Every row belongs to one group in each of 4 separate groupings. Each group adds its own fixed numbers to the row, and there is some noise. The rows also spread widely along 14 directions, which tell nothing about the answers.
In the rows, 128 means zero.
Some rows, each with its group in each grouping after it:
[ 76 159 200 107  77 164 116  80 105 181 121 162 126 147 121  79 149 106
 119  47 125 102 160 119 119  90 166 125 107 139 125  91 105 149 118 105
  96 112 139 119 137 127  84  80]  K_523 K_987 K_556 (2)
[182 151 141 138  81 121 108 130  95 128 125 151 117 174  55 158  80 130
  86 204  90 160 104 119 177  82 136 100 134 168 135 137 148 100  91 116
 190 146 106 108 131 108 104 160]  K_772 K_844 K_197 (3)
[131 180 161 128  61 182 111 125  83 198 112 161 151 107  91 119 117 131
  95 122 129 101 136 115 144 105 127 171 165 127 136  85 178 118 119 109
 121  99 123 131 128 143  91 107]  K_772 K_703 K_197 (1)
[ 99 142 157 134 112 139 160 115 107 176 121 172 125 100 141 116 143 116
  81  84 167 109 129 167  96  90 152 171 161 114 127 131 152 196 125 126
 126 101 112 121 102 143 108 127]  K_523 K_115 K_832 (2)
[154 101 112 101 127  97 172 132  96 127 108 183 104 157  90 156  84 152
  81 156  93 155 104 161 134  52 133 131 155 183 121 142 139 140  94 102
 119 141 119 105 122 130 118 120]  K_155 K_714 K_556 (3)
[ 97 150 104  64 122 143 113 106  94 140 117 108 141 106 157 173 119 147
 137 119 204  95 162 116 141 143  87 148 104 116 143 126 141 173  79  76
 118 100 111  95 127 110 147 120]  K_155 K_703 K_766 (0)
[ 92 141 172 150 126 147 167 119 115 156 131 164  99 119 114 133 152 100
  95 106  80 116 160 190 152  93 165  88 111 106  85 150 120 109  83 117
 131 123  68 109 125 152  33 125]  K_724 K_714 K_832 (1)
[ 92 148 130 152 154 109  98  57 120 125 132 155 153 151 133 100 144 129
 115  93 124 137 129 131 130 114 142 100  91  84 107 129  80 129  87 145
 163 124  93 105 138 125  78 159]  K_863 K_115 K_657 (0)
[128 185 150 124  63 173  94 163  84 157  97 169 110 108 132 122 102 103
 139  99 195 130 147 119 107 124  99 172 175 141 175 141 165 158 132 115
 165 100 127 143 119 152 172 144]  K_863 K_844 K_569 (1)
[ 51 189 121  89 117 137  66  98 105 141 126 119 144 110 142 174 132 128
 150  88 143 103 163 109 136 168  68 149 108  54 119 138 106 134  99 128
 154 121 109 138 158 139 103 128]  K_724 K_658 K_766 (3)
[ 45 141 118 105 155 140 109 122  97 153  80 203 102 115 130 118 152 145
 141  34 132 104 163 165  81  84 122 134 134  93 130 148  94 139 101  90
 103  95 120 144 166 157 103 112]  K_863 K_987 K_569 (3)
[126 149 112 135 125 117  89 111 125 115 135 124 121 119 112 193 133 155
 127 152 107  89 134  99 170 126 127 117 106 111 131 146 117 125  62 119
 179 126 159  72  84 114  89 126]  K_523 K_658 K_657 (2)
[116 188 173 185 114 125  81 180 137 119 135 189  77  95 124 140 144  82
 130  85 139 183 133 148 116 107 153 114 138  88 163 195  80 108 138 133
 240 137  70 154 140 158 106 195]  K_863 K_115 K_657 (2)
[198 136 129 112  91 134 178 155  87 114 113 125 132 145 127 152  80  80
 125 175 148 174 102 134 163 105 102 149 166 177 136 127 183 120 132 123
 158 147  89 115  89 150 161 122]  K_724 K_714 K_657 (0)
[ 80 183  80 124 100 148  87  86 127 113 127 106 130 111 135 161 141 119
 135 108 137  77 131 104 137 111  58 157 107  92 171 169 140 150  69 119
 151  96 168 116  82 154 138  90]  K_155 K_714 K_832 (0)
[162 117 161 119  97  72 128 121 130  89 132 186  80 181 109  98  68 125
 117  95  79 219  93 125  97  76 153 118 150 196 124 158  99 145 136 106
 164 177 153 116 114 144 160 124]  K_863 K_714 K_657 (2)
[164 131 123  99 109 117 127 134 120  77 139 121  74 124 116 160  84 118
 161 145  59 168 126 128 151 132  89 107 128 142 125 180 142 115  85  83
 152 157 125 109 101 174 131 115]  K_863 K_115 K_766 (0)
[146 136 191 179  84 126 125  54 170 102 172 142  86 151 101  79 129  87
 110 118  54 149 126 131 137  90 149  78  81 133  95 180 125 137  52 112
 150 142 105  83  93 171  89 114]  K_863 K_658 K_657 (3)
[107 143 158  96 145 136 161 167  63 148  86 161 106 164 119 152 122 104
 130 105 137 138 150 181 150  84 145 106 131 156 123 113 108  95 136 121
 144 143  82 131 147 116  84 114]  K_724 K_714 K_766 (2)
[116 138 135  85 108 116 111 112 158 112 138 129 129 120 151 142 132 105
 151  84 118 153 138  87 141 141 155 125 105  95 104 115  99 130 126 109
 143 136 114 111 122 136 114 120]  K_724 K_987 K_832 (2)
[136 153 151 164 110 147 132 102 160 121 121 160 119 138 147  66 162  79
 126  94 156 113 127 114 120  75 162 122 101 126 145 117 122 149  99 144
 161  77 122  89  85 132 117 127]  K_155 K_714 K_832 (3)
[128 122  74  83 123 132 129 153 111 142 116 147 128  65 122 204 117 190
 124 153 137  77 141 114 150 137 111 174 154 115 135 134 161 150  68  68
 110 103 146  86  91 133 120 121]  K_724 K_703 K_556 (2)
[131 155 120 110  73 162 115  94 136 142 133 140 136 112 104 126 144 101
 116 110 129 130 136  96 171  74 122 137  92 125 154 130 141 106  89  79
 115 107  99 122 137 149 126  91]  K_155 K_714 K_556 (1)
[176 107 119  94 115 112 138 153 169 116 138 157 110  82 119 153 131 137
 136 135 102 169 126 105 160 118 175 128 119 106  96 131 135 112  96  54
 127 135  76  93 121 150 117 139]  K_724 K_658 K_197 (2)
[102 145  84 147 131 134 142 118 124 147  97 179 134  87 108 148 137 110
 101  63  88 126  89 162 118  70 108 192 183  99 139 149 159 135 149 137
 116 118 140 171 107 193 114  82]  K_724 K_115 K_569 (1)
[157 134 137 156  82 111 130  54 164 121 181 135 149 136 112 115 127  92
  61 171 128 167  93 122 152  93 146 124 104 107  96 153 147 173  84 133
 160 133  77  95 111 142 115 172]  K_155 K_987 K_832 (0)
[111 172 125 136 109 151  91 156 122 103 129 149  67 105 122 146 126 136
 156 129 148 114 158 153 120 120  77 119 118 121 166 214 132 129  43  85
 173 106 115 102 103 167 144 142]  K_863 K_703 K_556 (2)
[100 150 146 131 140 127 112 109  95 135 119 169 110 161 106 116 124 148
 114 130 102 128 157 169 143 104 131  79 101 113  96 142 100 102  58 116
 157 119  80  91 144 131  70 153]  K_863 K_714 K_197 (1)
[183 118 127  93  97 140 126 154 144 120 115 173 122  98 146 101 120 106
 160 114 151 147 129  80 123 117 152 167 155 136 136  92 152 146 126  87
 123  99 123  98 108 147 160 135]  K_863 K_987 K_766 (3)
[ 78 192 183 133  83 143  98 127  96 139 131 146  91 140 113 145 119  95
 119 113 118 141 155 151 131 112  93 107 117 117 139 180 100 122  92 126
 183 138  89 139 150 145  98 148]  K_523 K_714 K_556 (3)
[ 95 162 103 125 106 163  88 114 140 135 100 167 100 106  90 121 147 134
 146  64  85  93 134 109 126  54 120 141 112 115 180 154 134 100  88  63
 112  85 157 136 126 162 116  65]  K_155 K_844 K_197 (3)
[142 156 124 139  79 162 112 102 127 157 125 164 157 110 131  70 138 108
 116 111 170 118 118 108 128 106 117 179 146 119 140  96 171 158 116 120
 132  87 121 115 113 153 156 133]  K_724 K_714 K_766 (1)
[110 110  80 148 208  83 147 121 132  80  92 164 116 173 136 139 144 137
 130 128 126 127 114 184 138  77 146  78  90 134 125 152  71 120  65 151
 172 111 118  76  91 111  91 156]  K_724 K_714 K_556 (0)
[ 74 190 116 109 109 140  69 137 100 131 102 154 125 119 121 166 120 124
 150  89 128 124 143 111 124 127  94 150 133  93 159 150 102 115 112 127
 166 117 138 153 144 138 110 132]  K_772 K_844 K_556 (3)
[124 147 150 125  97 145 127 108 151 125 140 134 120 100 140 115 150  81
 133  93 135 124 127 112 129 115 150 150 116 105 125 123 136 160 110 110
 133 121 128 108  93 152 122 107]  K_772 K_987 K_766 (2)
[168 127 172  97  82 117 161  94 151 104 155  99 108 137 156 124 100  85
 128 115 101 136 115  85 144 136 154 131 119 166 103 105 138 189 112 117
 130 152 167  69  43 128 136  74]  K_155 K_714 K_766 (2)
[159 146 137  93  69 114 103 115 115 134 148 134 144 127 124 151  82 123
 101 176 151 159 113  87 136 151 109 166 158 124 113 116 155 180 111 124
 164 142 115 109 127 122 156 173]  K_772 K_987 K_766 (3)
[162 139 140  83  54 133  90 139 108 139 130 166  92 136  67 158  94 141
 117 143 118 167 142  97 160  72 111 125 124 168 159 161 148 111  93  30
 136 142 100 128 181 133 154 126]  K_863 K_658 K_766 (3)
[ 79 175 115 158  97 139  84  67 160 111 159 116 114  83 130 139 155  99
 122  89 135 130 128 132 128 106  78 136  91  68 159 213 129 154  69  96
 164 119 106 133 115 174 139 129]  K_523 K_115 K_657 (0)
[129 151 154 113  83 149 128 174 107 154 107 162 106  89 118 186 130  91
 114 103 169 126 140 126 146  84 152 149 156 146 179 140 136 157 142  82
 151 117 118 136 122 123 128 128]  K_863 K_987 K_766 (0)
[143 137 150 128  95 147 171 101 132 139 141 143 124 114 102 127 124  67
  96 115 111 197 121 172 160  77 136 118 112 115  84 155 154  96 112  98
 115 152  23 142 149 177 103 117]  K_772 K_703 K_569 (1)

New rows, each followed by its group in each grouping:
[120 150 206  76  72 167 148 150  78 158 113 141  77 133 131 135  97  84
 143  96 119 159 177 156 134 129 130 105 137 158 101 134 143 120 121  84
 121 144  77 129 152 155 110 106]  K_523 K_987 K_569 (1)
[125 152 163  91 132 148 151 156  95 115 114 141 103 111 167 117 109  91
 197  80  71 134 152 124 127 170 126 135 149 103  79  98 117  98 128 135
 128 148 127 115  84 181  81  87]  K_863 K_714 K_766 (2)
[176 131 147 156 132 132 172 184 132  95  98 170  66 117 124 148 103  77
 144 102  86 171 113 170 130  83 153 112 163 166 135 167 136 101 130 129
 164 135 120 119  71 174 108 112]  K_863 K_703 K_569 (1)
[118 149 166 199 103 117 123  71 149 130 146 183 111 172  81  75 150 103
  69 110  88 129  98 158 133  48 166  98 102 149 130 156 102 148  86 149
 168 132 133 103  98 133  81 129]  K_724 K_714 K_556 (2)
[170 125 151 113 110 118 119 176 103 136  93 186  93 125 116 147  95 144
 134 108  92 129 124  90 129 108 171 138 180 175 156  93 122 143 144 110
 157 118 181 107 101 112 105 125]  K_863 K_115 K_766 (3)
[132 118  67 136 128 141 137 101 142 110 121 126 109 108  83 189 151 126
 103 159 103  92 118 154 180  56 111 115  96 128 142 180 160 115  41  81
 126 110 123  94  90 148 118  92]  K_772 K_987 K_569 (1)
[112 121 153 128 108 132 179  65 138 153 144 148 147  91 167  85 119 118
  93  89 129 117 119 153  88 137 139 177 154 109  76 121 163 228  96 128
  76 110 127  96  67 167 114 110]  K_724 K_703 K_556 (0)
[119 166 133 109 129 163  97 158 100 112  96 144  71 136 149 113 130 129
 193 110 142  99 176 130 119 135 104 100 106 131 167 147 128 109  70 102
 162  80 136  93 110 144 116 129]  K_155 K_115 K_832 (0)
[ 74 152 119  65 139 111  94  76 101 131 115 124 144 150 168 116 108 161
 144  69 164 127 144 113  98 155  99 148 113 102 120 112 104 181 103 118
 131 117 133 108 124 122 150 114]  K_863 K_115 K_197 (2)
[110 168 169 169 114 104 113  89 132 116 129 142 102 167 124 141 103  94
  93 102 114 137 103 136 112  98 132 109 129 152 135 156  98 180 116 178
 195 134 163 115  84 117 105 130]  K_155 K_703 K_569 (3)
[131 175 189 104  57 178 114 174  84 163 112 160  90 107 110 142 115 105
 151 112 121 130 169 120 148 132 121 130 141 140 148 136 144 103 116  76
 136 125  99 137 145 156  98 122]  K_724 K_658 K_556 (0)
[151 129 105 123 108 113 109  67 135  96 155 129 147 136  95 143 112 115
 130 147  57 169 108  96 186 123 127  92  90  92  80 140 117  91  78 113
 145 167  87 108 128 150  87 138]  K_863 K_844 K_569 (0)
[179 151 141 125  85 141 136 136  97 125 137 135 129 125 103 153  86 107
 120 191  88 148 107 125 165 133 107 139 167 129 103 132 175 115 100 127
 158 143 104 106  91 167 105 139]  K_863 K_987 K_197 (0)
[154 130 188 113 108 149 179 128 107 169 114 153 129 119 159  97 123 111
 111 103 162 102 137 129 114 121 188 163 153 151 103  67 165 197 123 124
 108  97 125  75  63 126 107  97]  K_155 K_658 K_197 (2)
[153 135 122 103 116 104 148 162 152  81 105 136 102 108 160 178  91  86
 161  82  72 164  99 101 129 124 142 156 165 155 134 126 111 131 158 148
 159 145 191 114  47 158 131  82]  K_523 K_714 K_556 (1)
[126 162 162 153 125 151 157 110  98 136 121 135 118 145 122 118 120  67
 117 109  90 142 115 177 146  98 119 123 139 128 108 134 149 108 126 170
 153 137  99 132  99 170  77 103]  K_523 K_115 K_766 (1)
[155 130 104 169 132 122 160 119 137 118 118 160 126 126  92 152 141 100
  98 131  75 118  79 140 167  62 152 136 145 131 123 131 137 113 116 147
 153 137 141 115  67 152  90  97]  K_724 K_714 K_569 (2)
[131 181 158 119  80 134  93  83 113 113 145  83 111 185 127 143 107  85
 111 156 201 136 138 113 156 110  78 101  77 168 179 162 136 172  83 128
 204 118  99 100 119  93 171 140]  K_155 K_115 K_766 (3)
[133 117 101  97 122 120 142 138 118 150 106 197 136  94 124 132 127 155
 108 106 151 148 118 133 110  93 147 191 161 113 120 119 146 160 116  91
 102 117 110 119 128 151 137 132]  K_772 K_658 K_556 (2)
[106 147 147  82  97 132 116  91  86 149 102 138 125 172 105 147  97 132
 123  85 125 126 144 109 138  87 118 117 117 170 138 114 113 131 113  98
 117 131 144 124 144 107 118  78]  K_863 K_703 K_569 (3)
[133 156 212 117  78 136 135 147  94 155 123 143  88 154 123 137 107  83
  98 110 179 168 151 151 139 102 157  92 122 183 156 144 122 172 140  95
 177 134  73 130 151  99 129 158]  K_724 K_115 K_766 (0)
[121 150 148 152  95 128 133  86 122 156 125 139 148 116 131 155 130 104
  77  97 158 108 119 125 135  90 147 162 140 139 141 130 142 189 118 141
 149 112 141 103  77 124 117 107]  K_863 K_658 K_657 (1)
[123 129 136 109 144 114 139 157 115 119 117 133  82 116 133 192 126 127
 123 128 140 119 146 150 148 115 148 106 116 138 142 155 113 156  93  97
 169 130 123  96  98 109 105 130]  K_772 K_115 K_766 (2)
[ 87 149 139 137 137 116 123 157 120 132 105 188  92 109 112 178 142 116
 111  74  97 142 144 164 138  73 163 106 127 118 136 167  69 107 115 112
 165 130 110 131 135 137  68 134]  K_863 K_714 K_556 (1)
[145 110 146 127 133 117 169  88 119 140 133 146 154 139 130 133 121 103
  78 131 119 128 113 151 153  98 175 128 133 140  82  97 138 167 114 147
 124 128 108  86  88 123  85 122]  K_863 K_987 K_766 (1)
[148 176 182 134  46 150 121 124  85 145 151 145 104 153  71 132  86  84
  93 170  75 168 123 142 162 104  81 126 152 142 112 161 164 104 110 117
 166 170  75 150 151 169 109 137]  K_724 K_714 K_766 (3)
[ 99 130 109  76  89 130 133  73 148 134 149 114 135  80 144 153 127 124
 120  80 123 122 133 103 131 119 125 167 113  90 111 147 153 181  96  72
  89 123 132 114  99 155 139  84]  K_523 K_844 K_832 (2)
[151 146 196 104  81 133 168 160  75 150 103 175 102 167 118 110  81  87
 105 113 125 193 134 164 124  90 156 126 159 193 115 115 129 126 151 127
 142 148  90 130 138 136 115 129]  K_772 K_714 K_556 (1)
[124 154 113  88  88 118 117 143 131 135 145 131 112  72  90 229 104 134
  93 134 110 165 120 124 166  93 112 153 136 104 141 183 144 120 113  50
 142 156  84 144 144 152 127 114]  K_155 K_703 K_197 (2)
[137 151 177 167  59 160 139  92 133 159 149 152 106  83 128  93 126 104
  89 107 131  95 128 123 100 106 122 170 162 131 150 158 182 209  87 106
 131  97 144 108  66 171 137 108]  K_863 K_115 K_657 (3)
[120 185 178 173  93 146 111 118 109 135 136 161 131 141 115 116 126  69
 120 122  84 149 119 139 138 124 135 117 144  89 100 132 118 102 128 182
 188 136  99 134 114 168  52 157]  K_863 K_987 K_832 (0)
[111 134 104 134 138 128 142  95 145 140 113 165 177  92 147 122 154  97
 124  66 115 126 100 114 130  98 175 163 137  71 104  95 124 137 141 145
 117 105 124 125  96 147  78 119]  K_523 K_844 K_832 (0)
[ 98 198 126 148  97 174  92 161 118 144 100 158  96  74 122 133 142 110
 151  86 133  97 137 127 103 113  85 177 162  87 187 162 154 131 110 114
 165  82 141 154 104 182 127 110]  K_772 K_115 K_197 (3)
[135 159 111 155  83 185 133  64 114 147 134 104 142 114 121 106 150 102
 113 151 171  61 130 127 160 109  72 147 107 120 155 141 201 166  52 113
 126  82 116  96  73 159 144 100]  K_724 K_115 K_569 (0)
[136 140 167 105 125 124 147 175 119 112 104 137  63 111 146 176 107 103
 167  76  72 134 139 114 128 145 166 116 150 147 124 126 104 137 140 117
 159 149 174 114  68 138  90  86]  K_772 K_115 K_569 (2)
[160 117 163 134  88 113 144 150 133 122 130 184  60 116 113 125 103 135
 104 121 104 148 118 137 107  90 159 126 162 172 126 161 136 182  98  87
 152 142 156  92  88 143 142 135]  K_523 K_714 K_569 (2)
[149 117 139 148 111 121 144  84 144 135 156 154 136 109 115 131 141 113
  77 143 138 156 127 148 160  91 163 119  99 106  93 154 140 140  71  99
 139 127  46  85 122 142 102 154]  K_863 K_658 K_657 (1)
[160 129 120  61 112 155 135 109  85 129  94 134 150 155 136  90 102 133
 188 111  96 126 142  79 150 142 125 134 119 149 115  49 144  88 107 109
  85 113 141  97 114 141 107  77]  K_772 K_115 K_556 (0)
[133 154 187  92  91 125 142 144 109 138 116 145  93 156  97 164  90  88
 107 102 110 197 138 142 150  69 153  96 118 167 135 143 111  96 142  83
 149 150  64 144 169 122 103 110]  K_155 K_703 K_197 (3)
[122 180 207 109  57 162  74 123  86 167 139 161 111 147 104  98 113 110
 126 136 141 145 170 108 143 135 125 105 117 121 117 110 122 117 102 104
 166 125  74 120 190 124  97 179]  K_523 K_987 K_766 (3)
[ 96 144 166  61 124 128 140 178 118 129  95 170  85 113 161 147 122  95
 168  35 128 185 174 133 118 113 173 110 113 132 126 125  66 103 151  76
 127 134  83 140 166 137 108 113]  K_155 K_714 K_556 (1)
[111 137 137 147 143 155 161 111 133 122 118 124 108 102 169 112 160 106
 157  98 122  52 148 138 133 147 138 125 115 103 102 116 135 161  68 140
 131  98 154  68  29 152  91  87]  K_724 K_714 K_569 (2)
[ 70 174 168 199 131 100 101  75 152  99 143 178  82 183 114  67 138  87
  98  64  97 164  98 196  85  66 115 104 109 125 129 205  83 165 101 166
 192 147 132 138 114 163 119 139]  K_724 K_714 K_766 (2)
[141 141 159 113 104 164 161 102  95 139 110 129 123 139 124 108 114  98
 153 106  51  90 137 111 150 122 127 130 136 143 110  85 153 107  98 136
  98 116 154 102  69 165  64  48]  K_863 K_115 K_556 (3)
[163 132 116 126 106 123 102  60 157  88 124 129 140 153 145  80 120 116
 172  87  90 127 107  56 131 133 132 132 107 137 115  96 126 147  94 134
 128 117 197  75  55 150 136  82]  K_863 K_658 K_569 (0)
[ 92 140 134 114 122 150 161 102 118 149 111 157 134  88 153 116 148  87
 131  58 162 148 135 165 107  89 123 170 131  90 115 147 148 146 125  93
  93 115  71 143 130 183 131  98]  K_523 K_658 K_657 (0)
[135 149 138 135 104 122  88 100 114 151 112 179 156 145 106 102 113 149
 105 119 128 124 117  90 128 104 163 135 137 123 129  90 118 146 110 134
 160 104 133 103 122 107 103 157]  K_863 K_844 K_197 (3)
[133 183 159 156  98 167  95 158 106 108 115 157  81 142  92 118 135  75
 172 120 109 164 150 144 157  87 123  74  93 124 163 182 116  39  87  95
 189 129  70 139 150 163  97 145]  K_772 K_844 K_657 (0)
[107 188 154 145  96 151  63 123 130 127 152 161 104 103 103 113 138 122
 151 122  60 137 136 114 139 144 113 118 123  56 101 153 117  79  83 119
 175 134 101 126 141 184  72 153]  K_523 K_987 K_197 (2)
[121 204 168 142  64 190  95 152  64 163 114 161 126 100 146  94 103 113
 158 133 155  88 149 116 102 178  85 181 187 110 144 116 176 158 103 158
 163  91 151 116  84 165 118 159]  K_523 K_844 K_556 (0)
[169 154 122 131 123 113 105 139 110  84 108 174 106 194 116  86  93  96
 156 137 144 224  97 154 120  84  88 122 132 156 142 162 131  95 120 136
 185 141  82 128 149 163 173 170]  K_523 K_658 K_766 (0)
[ 79 150 186  80 103 129 102  78 102 163 128 162 138 164 128  86 121 134
 117  76 154 163 173 130 121 113 149  91  77 120  95 106  76 126  97  91
 115 124  53 116 208 105  90 152]  K_523 K_703 K_556 (3)
[ 88 138 160  97 143 150 142 120 109 113 108 142  71 156 160  87 125 102
 171  86 145 143 182 202 103 134  99  84  95 132  94 168 126 130  68 103
 123 113  70 105 137 168 130 124]  K_724 K_987 K_569 (1)
[177 129 135 149 127 121 145 105 130 105 127 150 137 150 120  94 116  87
 139 127  83 181  97 124 153  99 154 108 122 129 103 110 128  85 123 145
 157 139  96 109 105 157  93 132]  K_523 K_115 K_657 (0)
[108 186 164 175  87 134 107 112 113 134 143 157  95 139 103 122 121  94
  94 112 113 140 116 162 113  94 103 132 146 116 146 190 138 150 110 154
 193 134 119 142 107 168 107 137]  K_863 K_115 K_832 (2)
[118 159 105 129 102 112 106 106 141  95 137 146 111 138 107 145 118 112
 115 116 114 154  97 122 135  71  93 141 117 135 159 182 119 136  98 120
 163 143 141 128 107 151 152 108]  K_155 K_714 K_556 (2)
[154 169 109 197 108 140  97 110 127 112 121 152 129 154  81 121 138  98
 108 146 126 133  89 133 158  60 103 120 123 141 186 166 145 101  99 145
 199 113 124 127 103 146 127 141]  K_724 K_115 K_657 (0)
[138 153 133 144 138 182 113 123 129 123  81 173 115 136 128  42 167 117
 199  73  93  86 146 112 124 100 151 118 101 117 136  85 132  72  80 110
 111  66 156  86  84 166  78  77]  K_772 K_658 K_197 (0)
[152 129 141  98 124  82 122  85 104 100 132 146 144 212 124 108  81 132
 127 140  77 184 109 103 148 127 145  96 116 147  68  94  90 109 113 163
 167 172 127  87 117 117  93 143]  K_863 K_714 K_832 (2)
[167 135  96  89 104 115 141 111 111 102 121  97 140 154  95 202  89  94
 113 153 116 193 102 122 193  76 100 128 115 160 146 148 150  84 126 103
 155 164  84 134 132 134 147  95]  K_772 K_115 K_657 (1)
[140 132 162 107 129 103 112  97 123 126 130 167 134 177 138  72 112 118
 120 108 150 210 134 134 126 119 166  96  96 132  93 101  93 133 123 129
 159 137  57 108 178 111 119 186]  K_772 K_115 K_766 (1)
[ 70 147 134 136 143 106 130  69 120 135 128 141 150 157 127 152 143 103
  86 100 116 135 115 166 137  88 147 108 105  93  95 141  90 145 109 162
 154 134 101 117 129 122  62 143]  K_523 K_987 K_832 (0)
[129 109 137 103 147 141 184 138 116 137 109 141 102  86 140 174 131 133
 125 119  95 102 160 171 152 111 158 122 127 118  83 134 151 131  71  86
  97 113  92  75  77 154  67  89]  K_863 K_658 K_197 (1)
[144 128  90  91 123 121 131 131 131 131 122 118 155 109 109 218 143 116
 109 148 171 132 121 108 205  89 139 140 101 114 140 123 137 118 112  85
 149 134  78 112 129 102 125 122]  K_724 K_658 K_766 (2)
[140 113 119 107 121 159 181 106  97 171 102 164 167 120 130  83 147 126
  99 128 186 112 134 157 140  74 142 154 129 127 113  83 176 147  93  82
  78  84  57  97 124 134 129 119]  K_724 K_714 K_197 (0)
[166 126 200 114 101 171 200 163  93 146 122 154  81 113 158  93 116  62
 137 133 180 167 169 182 127 124 168  99 123 145  96 140 166 153  99  84
 121 118  13  97 120 154 120 160]  K_155 K_844 K_569 (0)
